The groups are shells around one centre, one inside the other: the same stretched ball of 5 dimensions in 6 sizes.
In the rows, zero is written as 128.
Some rows, each with its group after it:
[154 163  52 112 130  89 134 175 149 152 135 179 158 153] => (3)
[ 66 111  87 163 100 104 105 115 123  90 166  97 168 127] => (0)
[ 83 104  76 152 104  86 110 106 122 104 156 108 169 156] => (1)
[110 133  80 122 118 104 137 125 128 124 131 147 168 167] => (3)
[178 171  52  95 133  78 168 173 139 173 125 197 160 184] => (5)
[148 172  63 115 126 102 144 183 146 148 139 177 156 139] => (2)
[ 47 123 108 168  94 135 111 126 124  76 164  97 159  95] => (4)
[ 90 138  86 162  97 100 136 150 119 108 178 112 160 112] => (3)
[ 83 119  76 152 108 103  97 131 138 101 154 118 160 124] => (0)
[ 70 125  80 149 115 128  77 132 148  88 147 118 165 111] => (3)
[137 175  60 131 123 103 131 190 143 136 163 155 163 118] => (5)
[122 112  73 125 108  67 154 107 116 138 133 145 161 197] => (4)
[ 68 110  93 166  92 101 118 124 125  96 160 108 149 117] => (1)
[147 146  59  99 133  89 142 135 136 148 119 174 173 195] => (5)
[ 53 102  94 168  95 107 104 102 117  81 168  86 170 128] => (1)
[151 136  65 107 118  70 168 135 128 160 118 179 153 197] => (5)
[148 172  55 126 125  89 140 183 137 145 162 158 167 138] => (5)
[101 120  79 143 102  90 129 135 135 122 138 142 142 139] => (5)
[ 73  97  92 150  97  94 124  95 120 102 139 115 156 157] => (4)
[ 85 134  83 137 117 128 100 136 144 101 138 133 164 125] => (2)
[ 87 126  84 159  98  97 125 141 127 108 163 119 152 118] => (0)
[116 127  58 133 121  81 114 124 127 122 157 126 183 172] => (4)
[137 148  72 133 108  73 172 151 113 144 162 145 164 163] => (1)
[ 72 146  99 163  99 132 121 161 133  94 166 118 150  80] => (2)
[ 88 155  89 144 113 138 111 165 147 103 147 140 153  93] => (1)
[115 122  63 131 118  78 125 113 119 123 155 124 185 185] => (4)
[166 166  49 101 135  87 139 176 153 162 123 193 156 165] => (5)
[ 93 142  73 138 121 124  89 152 154 105 142 139 160 113] => (2)
[ 98 157  97 152  98 121 149 177 135 117 155 145 135  88] => (4)
[ 96 125  67 132 122 108  89 127 147 109 136 135 168 145] => (2)
[124 128  75 131 108  73 162 124 112 137 148 140 165 181] => (0)
[137 141  57 107 132  94 121 139 146 140 121 169 168 177] => (3)
[102 142  77 133 120 114 118 139 133 113 149 134 174 141] => (0)
[122 150  83 136 104  96 160 165 131 137 144 159 140 129] => (2)
[ 76 131  93 145 109 126 117 126 128  96 149 119 168 128] => (1)
[100 144  75 140 115 118 102 163 155 114 139 149 146 105] => (3)
[161 161  57 102 131  84 156 159 135 159 131 180 168 182] => (3)
[144 160  68 118 119  93 153 172 142 150 132 178 147 146] => (0)
[105 144  96 140 101 106 165 148 120 124 146 144 148 133] => (1)
[152 157  55 120 122  80 141 174 145 154 140 175 151 150] => (4)
[ 71 113  89 147 106 117 101 117 138  96 137 123 155 129] => (0)
[155 152  56 109 127  75 155 147 127 154 140 165 174 189] => (2)

New rows, each followed by its group:
[101 138  71 131 122 118  95 148 154 113 133 148 157 126] => (2)
[ 88 119  78 154 102  94 113 132 131 108 156 120 155 129] => (2)
[105 119  70 129 115  96 109 128 146 122 123 151 150 153] => (5)
[111 130  63 117 131 106 100 122 143 118 129 144 180 171] => (5)
[106 137  95 141  98  96 170 138 114 126 149 140 151 145] => (1)
[ 95 106  70 140 110  86 106 111 134 113 139 128 161 160] => (4)
[155 171  56 112 129  98 136 188 156 154 131 188 148 137] => (5)
[130 128  67 121 118  72 155 114 110 137 148 138 183 202] => (5)
[125 126  59 123 121  81 120 128 137 133 134 150 165 174] => (0)
[128 154  75 119 120 109 138 164 148 138 123 175 145 138] => (1)
[105 137  75 139 114  97 131 133 121 116 161 124 177 152] => (0)
[139 151  56 112 132  94 125 150 142 140 134 163 172 168] => (0)
[ 89 136  89 148 103 117 121 153 143 111 141 142 139 106] => (2)
[126 159  76 122 119 114 135 173 151 136 126 176 142 124] => (4)
[124 158  79 133 113  98 160 155 117 131 163 140 171 147] => (5)
[ 88 106  70 134 118  99  92 103 138 105 133 126 171 165] => (1)
[105 138  77 146 109  92 139 136 114 116 172 116 178 148] => (4)
[146 148  57 111 126  85 137 154 144 150 125 176 157 169] => (0)
[ 91 151  86 141 114 135 107 166 153 107 139 148 147  94] => (1)
[ 98 136  74 151 108 101 112 153 139 113 159 129 154 115] => (0)
[ 95  99  73 129 115  85 116  85 121 112 134 122 180 195] => (5)
[136 135  74 125 108  67 179 129 107 147 149 147 166 190] => (4)
[ 59 114  94 160  99 124  94 129 144  88 141 119 143 100] => (5)
[100 137  64 132 127 115  85 142 151 108 142 136 172 134] => (1)
[ 82 113  76 150 109  96 106 109 121  99 162 104 179 153] => (3)
[ 85 144  92 165  96 111 134 161 125 105 175 117 151  93] => (2)
[ 62 136  99 162 101 138 103 151 141  86 156 117 148  79] => (2)
[118 127  65 133 114  82 123 135 136 130 141 145 158 158] => (0)
[ 87 109  68 135 120 100  88 102 135 102 141 118 181 166] => (4)
[ 92 139  68 149 118 112  92 147 140 101 167 116 175 118] => (4)
[151 146  57 126 115  63 159 156 126 155 152 159 159 171] => (5)
[156 177  58 115 127  98 143 195 153 155 136 187 147 131] => (5)
[131 154  73 130 112  95 148 171 141 142 139 168 141 131] => (2)
[103 125  87 123 113 106 139 119 130 122 121 151 157 165] => (5)
[103 112  66 125 122  92 104 105 135 116 131 135 175 180] => (3)
[141 142  66 120 115  78 153 151 134 150 131 170 149 166] => (2)
[ 51 114  95 164 102 127  91 117 130  77 161  95 168 109] => (2)
[ 83 131  90 163  97 100 138 135 110 102 182 100 170 124] => (5)
[170 176  48 101 136  87 148 180 145 162 135 187 167 167] => (5)
[ 95 158  87 137 117 137 116 166 147 108 143 146 155 101] => (5)
[134 159  73 140 107  82 166 170 119 141 170 144 158 138] => (4)
[130 145  64 122 124  90 136 140 127 133 149 145 178 171] => (0)
[ 94 120  84 130 114 105 128 108 123 112 136 130 173 169] => (1)
[126 129  64 139 108  67 145 137 120 136 159 136 163 165] => (5)
[134 146  58 125 123  82 135 144 125 135 158 141 181 170] => (1)
[105 112  70 139 108  80 121 120 131 122 140 135 156 161] => (4)
[ 91 115  92 145  99  89 153 106 104 113 156 115 169 167] => (4)
